The rows come from 5 hidden closed curves, with some noise, and rows from the same curve form a group. Each curve winds through 10 dimensions. The rows are also pushed far along 5 directions, which tell nothing about the answers.
(in the rows, 128 means zero)
Known rows, each followed by its group:
[141 135 152 125 141 132 117 143 131 119 125 134  94 118 141 126 130 137
 135 131 125 137 119] -> lilob
[134 141 132 137 117 114 145 129 153 133 141 137 117 155 124 121 121 121
 138 154 136 135 132] -> lipir
[133 120 104 153 115 169 107 146 131 147 132 123 152 122 103 118 128 106
 157 105 141 156 130] -> lipir
[ 87 158 138 100  85 147 154 140 201 139 149 132 125 137  81 107 125 130
 106 132 125 157 143] -> sipu
[112 108  76 130 138 127 122  97  82 145 124 128 173 153 152 132 126 128
 141 121 118 115 152] -> sipu
[101 136  47 151 186  77 142  71  52 123 140 131 179 142 112 158 100 158
 121 131 114 101 176] -> sipu
[ 97 122  95 143 128 126 132 104 123 143 145 127 148 137 101 111 127 114
 128 129 145 134 134] -> Degu
[148 107 144 123  93 144 126 180 149 155 116 126 121 128 132 126 137 142
 129  96 122 137 140] -> lipir
[131 119 159  94 114 122 127 152 144 131 129 134 119 117 169 137 126 148
  89 120 120 110 146] -> Rusuk
[138 108 127 138 137 118 142 140 127 119 124 123 125 121 112 176 143 137
 113 102 109 122 175] -> Degu
[150  95 156 141  89 169 124 159 160 146 131 129 117 126 120 109 116 108
 140  96 117 147 109] -> Rusuk
[191 126 187 162 145  85 117 154 109  91 137 122  93 119 165 125 151 121
 159 124 151  96 114] -> sipu
[173 111 153 147 156 129 117 138 118 123 126 130  90 113 138 114 145 100
 136 145 149 136  93] -> lipir
[135 131 105 134 145 128 131 118 141 128 144 127 134 122  74 126 116 104
 117 136 138 163 131] -> lilob
[140 124 127 120 147 117 121 132 124 136 118 133 132 120 114 138 131 128
 103 133 130 130 118] -> lilob
[113 148 169  94 108 133 106 124 145 125 128 137 127 142 187  96 148 125
 141 162 145 108  83] -> Degu
[143 126  89 166 175  94 147  88  71 123 139 111 132 122  90 110 138 104
 143 126 151 120 110] -> Rusuk
[116 139 169  97  96 154 102 136 154 122 114 140 131 146 183 110 139 131
 148 171 132 122  80] -> Degu
[106  89 121 122 139 133 101 124  75 138 108 130 152 133 159 147 156 133
 145  98 114  91  93] -> sipu
[ 67 137 123  73  83 136 133 136 153 145 134 135 161 148 150 148 116 165
 113 112  99 109 150] -> sipu
[126 118  92 126  99 162 152 143 159 163 118 124 144 143  81 125 125 113
 120 116 117 168 152] -> lipir
[164 104 139 155 111 148 126 167 157 146 121 128 114 119  92 151 123 122
 137  91 118 153 144] -> sipu
[149 154 102 112 153 107 133  95  98 115 131 119 153 136 134 124 113 116
 132 139 123 123 121] -> Degu
[139 164 151 109 125 127 132 136 158 125 127 131 125 124 132 133 135 143
 119 152 128 131 134] -> sipu
[131 128 144 127 115 170  96 153 130 140 115 131 127 126 158 124 151 125
 170 132 136 131  92] -> lipir
[143  95 102 155 156 106 133 128  76 107 106 111 123 122 107 163 151 142
 147  96 114 127 159] -> lipir
[124 157 147  94 125 136 120 124 157 107 139 136 120 138 151 124 132 123
 132 168 129 143 129] -> lipir
[ 99 161  95 109 118 161 135  79 161 142 128 133 150 146  92 100 104  96
 124 176 133 167  93] -> lipir
[164 150 145 152 150  93 154 147 137 116 127 123  92 106 100 154 130 148
 117 134 137 123 146] -> Rusuk
[ 98 204 114 104 132 137 132  88 147 137 155 137 157 132 133  98  97 118
 126 185 149 120  84] -> Rusuk
[143 144 152 105 114 130 147 145 156 135 123 122 112 112 125 134 127 145
 103 121 118 126 131] -> Degu
[168 120 137 149 140 129 111 127 105 136 113 130 123 126 137 117 117 120
 157 131 130 122  73] -> lipir
[149 108 129 166 141 130 124 143 117 113 111 115 108 103  98 145 154 124
 137 105 137 141 148] -> lipir
[158  62 138 185 117 152 134 181 167 149 142 129  98  96  56 138 127 112
 102  82 134 173 177] -> Degu
[147 144 126 128 134 138 129 124 126 117 116 126 126 136 141 114 138 103
 135 159 138 139 118] -> lipir
[109 126 164 124 116 110 148 135 157 118 147 139 110 131 137 134 127 146
 102 140 121 105 141] -> lilob
[142 108  90 182 162 128 141 106  91 129 141 124 119 117  96 104 108 101
 133 133 145 145 124] -> Rusuk
[115 112 124 123 100 155 130 167 159 143 131 130 124 135 117 143 141 117
 126 112 129 146 152] -> lilob
[129 188 143 100 130 118 129 119 143 112 126 136 118 135 161 110 106 145
 131 199 142 129  94] -> Rusuk
[ 94 119 121 121 133 110 120 117  73 126 120 128 141 137 190 139 136 162
 147 121 121  72 116] -> sipu
[110 107 105 113 101 162 125 146 141 145 134 131 148 134 139 131 114 116
 114 113 121 145 158] -> Rusuk
[111 100  91 155 144 127 110 113  92 153 124 128 147 122 107 148 128 140
 138  83 120 123 151] -> Degu
[134 103 120 129 122 130 126 173 124 134 121 123 137 115 122 147 145 140
 110  97 130 134 170] -> Degu
[130  98 125 131 124 141 130 122 122 135 116 129 115 137 133 123 135 113
 132 122 120 136 120] -> lipir
[115 143 129  82  79 221 107 141 151 156 114 122 170 129 160 107 125  98
 152 128 119 136  56] -> Degu
[171 141 149 160 114 132 143 138 193 146 137 136 102 110  68  91  87 103
  93 162 159 172 108] -> Rusuk
[ 99  88 127 145  92 161 145 161 154 156 127 125 111 122 112 141 152 130
 118  83 122 133 176] -> Degu
[152 116 180 125  86 151 130 172 193 133 114 136  86 125 134 113 132 122
 110 147 136 157 129] -> Rusuk
[121 141 129 109 132 122 124 122 127 105 135 129 130 147 152 129 143 124
 144 151 129 132 140] -> lipir
[114 108 112  89 104 133 112 144 123 148 113 131 154 153 150 130 128 136
 126 100 109 134 143] -> lilob
[115 109 128 132 122 144 114 116 129 148 136 135 147 134 121 105 130  99
 129 129 140 124  85] -> lilob
[165 143 129 155 165 150 117 102  97 119 122 125 115 111 142  98 128  89
 155 166 150 131  61] -> sipu
[169  91 115 176 140 121 117 147  83 143 100 109 125 108 110 149 147 132
 163  86 139 115 109] -> sipu
[110 129 110 151 144 106 165 140 150 135 148 136 112 119  71 146 130 133
  75 129 136 138 191] -> lilob
[128  88  94 133 136 137 130 141  79 135 109 114 139 132 121 136 151 114
 145 102 125 126 107] -> lilob
[169 112 141 133  96 157 121 151 129 152  95 114 126 128 149 108 138  99
 149 112 138 128  81] -> Rusuk
[131  83 123 127 138 141  96 141  85 124 113 128 141 124 160 125 144 128
 143 114 126 126 114] -> Degu
[130 109 116 126 128 148 137 141 138 129 130 123 133 117 102 145 133 120
 113 120 121 147 144] -> Degu
[144 135 153 118 113 107 131 138 151 132 135 128 132 135 129 121 134 126
 119 135 140 117 116] -> sipu
[145 163 106 131 151 107 132 109 121 114 132 129 133 139 103 111 112 113
 129 149 136 152 133] -> lilob
[141 104 167 112  93 132 122 189 151 142 121 124 117 115 147 171 149 156
 126  73 111 105 150] -> Rusuk
[128 151 168 109 109 145 108 128 156 129 131 140 117 137 158 112 119 141
 156 154 124 129  86] -> lipir
[108  71  91 141 113 172 140 136 135 156 140 123 142 125  84 136 135  99
 114  73 110 156 171] -> sipu
[106  96  87 169 103 179 144 133 158 171 134 128 129 133  57 118 127 102
 133  94 125 178 165] -> sipu
[114 112 127 136 112 139 130 134 157 136 132 139 117 136 123 143 123 130
 113 118 117 146 184] -> lilob
[147 127 159 122 142  84 109 140 106 107 104 132  97 134 185 140 151 153
 140 154 144 101 117] -> lilob
[141  96  86 181 151 114 125 100  70 142 116 115 132 132 108 126 131 113
 164  95 135 122 123] -> Degu
[124 126 117 111 112 144 125 123 121 141 120 122 134 137 154 115 124 140
 148 128 121 134 127] -> sipu
[114 156 148 124 138 107 121 138 132 120 147 138 113 129 133 115 132 139
 134 136 142 116 115] -> lilob
[143  85 108 151 162 126  98 104  75 132 119 129 142 120 124 130 124 117
 141  97 117 126 109] -> lilob
[144 149 135 143 156 105 137 112 123 110 141 128 132 121  93 118 124 115
 122 140 133 124 103] -> lilob
[153 121 147 115  97 175 102 144 140 148 104 125 149 133 148 124 138 115
 160 109 114 133  89] -> sipu
[109 149 153  99 123 113 143 116 135  99 134 137 117 147 176 125 124 144
 121 171 117 107 130] -> lilob
[ 88  87  93 142 108 135 130 131 113 150 129 125 145 141 121 136 137 135
 134  89 125 126 166] -> Rusuk
[156  94 124 144 126 155 125 140 123 134 112 117 133 121 111 156 146 103
 138  91 113 135 131] -> Degu
[ 92 122 123 108 135 104 134 129 103 118 133 121 136 125 125 139 149 162
 125 101 115 105 140] -> sipu
[125 125 105 100 109 139 126 139 142 143 125 126 162 139 116 138 116 124
 113 112 115 144 148] -> lipir
[118 131 122 132 129 123 127 141 137 128 148 131 122 126 136 142 131 130
 124 119 136 127 175] -> Degu
[125 120 123 119 115 145 124 158 128 137 114 135 133 135 146 158 120 145
 130 110 105 125 145] -> lilob
[142 124 126 110 123 141 126 132 135 131 127 127 141 125 121 104 119 106
 110 144 136 145  97] -> Rusuk
[135 101  93 151 154  84 152 149  82 115 110 116 125 118 111 175 133 166
 108 102 118 114 190] -> Rusuk
[165 112 110 141 160  97 118 131  87 118 126 121 141 125 121 142 128 118
 131 115 135 124 126] -> lipir
[134 187 106 115 144 111 136  73 139 129 148 136 147 135 128  89  76 112
 107 190 149 140 110] -> Rusuk
[ 84 136 111 116  97 154 133 134 143 151 129 127 132 140 141 143 129 150
 145 113 117 126 157] -> Rusuk
[168 103 139 142 134 147 121 148 121 118 119 120 117 115 126 121 137 101
 139 136 139 145  96] -> Degu

New rows, each followed by its group:
[165 139 142 137 131 137 148 136 132 109 130 118 106 119 133 111 123 103
 138 157 142 134  94] -> Degu
[134 159 113 140 131 147 148 119 151 131 152 124 128 128  90 125 123 100
 142 136 134 149 131] -> Rusuk
[110 152 113  81 117 131 120 109 126 132 129 132 159 151 162 104 120 129
 122 139 120 130 139] -> Degu
[153 157 108 121 157 117 115  59  95 116 127 118 154 147 135  87 131  84
 163 166 146 132  70] -> Rusuk
[113 128  95 184 141 121 152 106 119 144 145 131 122 126  89 117 111 124
 130 131 144 130 147] -> sipu
[120 135 134 122 142 102 132 101 131 120 128 134 110 138 137 135 136 141
 122 144 124 124 151] -> Degu
[124 150 114 163 147 121 129 110 122 133 143 132 127 119 106  95 115 115
 132 166 167 133 102] -> Degu
[176 143 169 121 136 128 106 146 147 104 128 128 100 109 145 120 122 120
 134 148 140 147 111] -> lipir
[107 149 169  93 103 120 125 135 169 127 131 147 136 141 164 137 128 146
 102 163 126 101 117] -> lilob
[113 140  78 122 156 116 139 103 115 143 128 133 162 129  82 134 112 125
  93 143 127 139 133] -> lilob
[157 140 141 151 125 131 123 129 144 131 115 127 108 132 115 100 139  92
 145 164 163 145  81] -> lilob
[182 147 151 194 136 101 148 114 165 131 147 132  83 124  78  90 105  95
 131 154 165 151 120] -> Degu
[132 112 110 143 126 145 118 132 105 123 107 119 126 127 142 127 136 114
 143 117 132 137 139] -> lipir
[ 71 132 134  86  98 122 132 146 142 122 130 135 147 149 151 151 140 176
 122 122 104 108 160] -> Rusuk
[113 119 122 131 133  76 130 137 103 101 114 116 126 129 129 167 152 167
 129 104 126 106 179] -> lipir
[153 156 136 132 120 108 149 130 141 133 120 123 120 128 129 117 118 130
 115 147 143 119 122] -> Rusuk
[124 108 134 144 100 142 150 175 176 139 124 124 105 118  74 170 144 156
 116  89 109 157 204] -> lipir
[135 125 136 128 104 145 126 154 165 137 128 125 124 125 116 116 143 102
 111 124 148 149 147] -> lipir
[160  94 123 157 178 112  94 101  66 119 122 130 132 115 135 125 126 114
 145 112 127 117  93] -> lilob
[126 145 129 132 149 110 133 117  98 113 115 121 126 123 149 162 149 143
 143 137 127  89 114] -> Degu
[ 97  99 143 118  66 178 125 162 189 155 120 136 130 140 118 134 133 134
 125 115 116 153 147] -> Degu
[118 121 111 119 122 147 129 116 127 145 139 130 137 125 141 123 106 138
 127 124 116 134 143] -> sipu
[133 119 137 113 113 133 110 149 121 133 113 121 157 129 143 134 154 125
 131 109 129 110 111] -> Degu
[148 118 124 123 132 109 121 117  99 124 118 119 129 143 154 122 137 122
 146 114 126 121 130] -> Degu
[ 99  93  88 136 137 163 117 132  92 134 130 128 158 124 126 136 127 118
 134 109 119 131 127] -> Rusuk
[133 107 166 134 127 123 109 149 137 118 139 134  96 120 147 136 146 138
 145 122 134 124 129] -> Rusuk
[ 89 182  64 106 166  85 138  89  88 117 120 129 160 139 130 153 114 173
 118 171 131 116 163] -> Degu
[132  98  84 157 138 106 148 110 104 149 127 121 147 141  92 126 127 111
 120 116 137 130 142] -> sipu
[173 130 144 135 136 146 104 124 121 118 122 124 128 132 116  94 130  84
 167 132 135 150  54] -> sipu
[170 129 137 140 145 151 117 134 115 124 130 117 116 115 130 127 141  93
 164 122 136 136  87] -> Rusuk
[132 146 153 129 100 128 126 156 171 145 122 133 116 127 117 141 127 155
 133 128 130 131 130] -> sipu
[112 152 124  87 125 147 117 128 117 123 137 125 156 129 174 133 135 124
 133 132 125 108 118] -> Degu
[125 156 109 163 164  66 150 125 113 127 153 129 118 113 101 143 117 161
  98 120 147 108 197] -> Degu
[107 154 132  88  97 152 126 106 173 136 126 134 159 149 128 117 131 117
 114 148 116 141 131] -> Rusuk
[131 134 176 106  92 125 106 147 155 113 110 127 119 135 163 131 144 142
 146 125 128 118 114] -> lipir
[ 98 182 132  98 100 155 150 127 197 141 170 140 135 126 117 125  90 130
  96 143 120 142 161] -> Degu
[129 122 132 110 112 128 104 153 120 126 110 118 148 127 145 139 153 137
 139 107 133 121 131] -> lipir
[128 169 146 106 127  82 139 112 160 112 148 137 130 137 122 112 105 137
  95 165 140 125 133] -> lipir
[105 169 126  83 125 118 118 107 126 120 135 134 163 148 159 120 112 135
 132 161 125 109  90] -> sipu
[181  91 176 158 105 133 122 172 137 130  96 121  93 120 137 119 153 120
 146 113 138 127  99] -> Degu
[133 123  93 129 116 156 122 134 112 155 124 123 166 137 118 101 120 113
 142 114 130 144 116] -> lipir
[110 121  83 122 135 155 136 107 112 158 124 118 146 115 105 142 125 128
 121 101 114 137 143] -> Rusuk
[102 113  96 102 108 136 121 131 110 148 121 132 154 156 161 132 118 141
 141 115 113 124 140] -> lipir
[132 113 122 137 141 114 101 112  89 116 113 128 130 136 157 137 125 139
 160 123 123 117 119] -> lilob
[119 134 115 125 156  94 145  97 102 112 128 133 119 141 136 133 121 141
 120 153 119 116 134] -> lipir
[140 101  83 151 151 137 114 135  67 133 108 123 150 131 133 154 123 124
 156 101 116 122 122] -> lilob
[136 136 151 110 120 116 134 144 137 108 120 128 117 135 139 142 134 147
 126 120 106 125 145] -> lilob
[152 138 132 117 146 122 111 132 120 106 128 126 122 116 139 132 120 131
 132 138 130 142 131] -> lipir
[ 91 146 116 120 140 104 133 102 124 109 151 132 143 143 115 120 137 128
 124 136 132 124 149] -> lilob
[117 135 115 106 115 135 129 124 138 112 119 118 143 128 119 133 123 138
 117 116 112 149 163] -> lipir
[120 159 176 113 126 117 110 156 149 119 138 144 104 123 177 135 142 164
 136 159 141 106 126] -> lipir
[130 152  80 131 135 126 132  81 116 142 137 127 162 140 115  93  85 102
 124 157 144 145 113] -> Rusuk
[142 184 148 109  93 146 154 144 201 144 125 126 113 125 109 125 115 128
 111 156 135 148 128] -> Degu
[103 111  75 170 150 147 129 112  87 139 123 124 150 121 102 136 137 117
 138 122 138 127 134] -> Degu
[129 146 106 154 177  90 151 118 109 112 163 140 117 118  96 137  93 140
 101 136 125 128 164] -> lilob
[124 125 131 107 115 125 129 156 120 124  98 125 119 131 160 152 133 166
 131 132 116 120 139] -> Rusuk
[125 138 104 171 127 136 161 109 172 151 153 136 106 119  54 120  85 124
 107 130 129 170 170] -> Degu
[141 156 148 129 132  91 163 147 149 112 152 131 107 122 139 131 124 133
  86 146 144 107 171] -> Rusuk
[ 81 146  76 114 131 143 146 102 121 144 126 133 161 147 109 116 125 117
 107 154 127 137 135] -> lilob
[137 118 129 123 122 143 123 147 124 138 110 120 133 120 132 147 152 142
 135 107 118 127 142] -> sipu
[ 87 155  98  87 138 123 117  95  99 122 121 127 176 150 141 134 137 154
 149 147 112 114 109] -> lipir
[118 142 138 120  92 136 129 130 150 132 120 129 144 156 142 117 131 124
 142 133 125 123 122] -> lipir
[128 124 117 121 116 110 145 142 137 127 120 120 130 137 118 171 131 152
 123 107 110 126 178] -> Degu
[164 154 105 127 169 117 125  97  79 114 119 119 150 119 132 121 111 117
 138 146 129 120  87] -> Degu
[145  98 131 166 136 123 125 137 125 119 126 129 118 125 108 141 134 119
 137 131 135 136 131] -> Degu
[104 154  90 136 121 149 128 105 125 151 123 133 158 144 122 125 103 125
 144 149 130 130 109] -> sipu
[146 149 150 136 112 141 116 135 143 132 130 124 122 126 132 106 125 131
 164 131 139 134 101] -> sipu
[174 187 184  94 157  61 131 121 126  77 134 131 103 132 190 137 127 151
 120 179 132  92 119] -> Degu
[137  92 135 143 106 151 127 154 135 140 132 129 125 125 121 127 116 126
 133  91 112 135 131] -> Rusuk
[176 110 170 134 114 125 108 178 150 136 101 123  91 110 134 151 149 141
 138 109 136 136 125] -> Degu
[ 92 138 118 129 123 128 125 123 130 132 131 135 136 134 134 120 126 147
 128 152 140 123 129] -> Degu
[ 91 124  77 130 150 127 124 109 103 136 132 137 149 138 124 140 127 127
 117 140 131 132 159] -> lilob
[137 139 196 122 123 106 122 159 175  91 145 135  78 116 153 140 155 139
 113 144 142 126 167] -> lipir
[137 116 119 141 126 156 128 119 134 140 124 125 119 125 112  91 134  87
 133 148 153 156  96] -> Rusuk
[ 96 127  95 123 130 139 139 141  96 137 132 125 149 124 141 131 117 141
 123 123 127 108 122] -> Rusuk
[156 104 143 124 100 189 107 159 164 161 123 127 124 114 115  98 130  95
 134 112 134 172  97] -> lipir
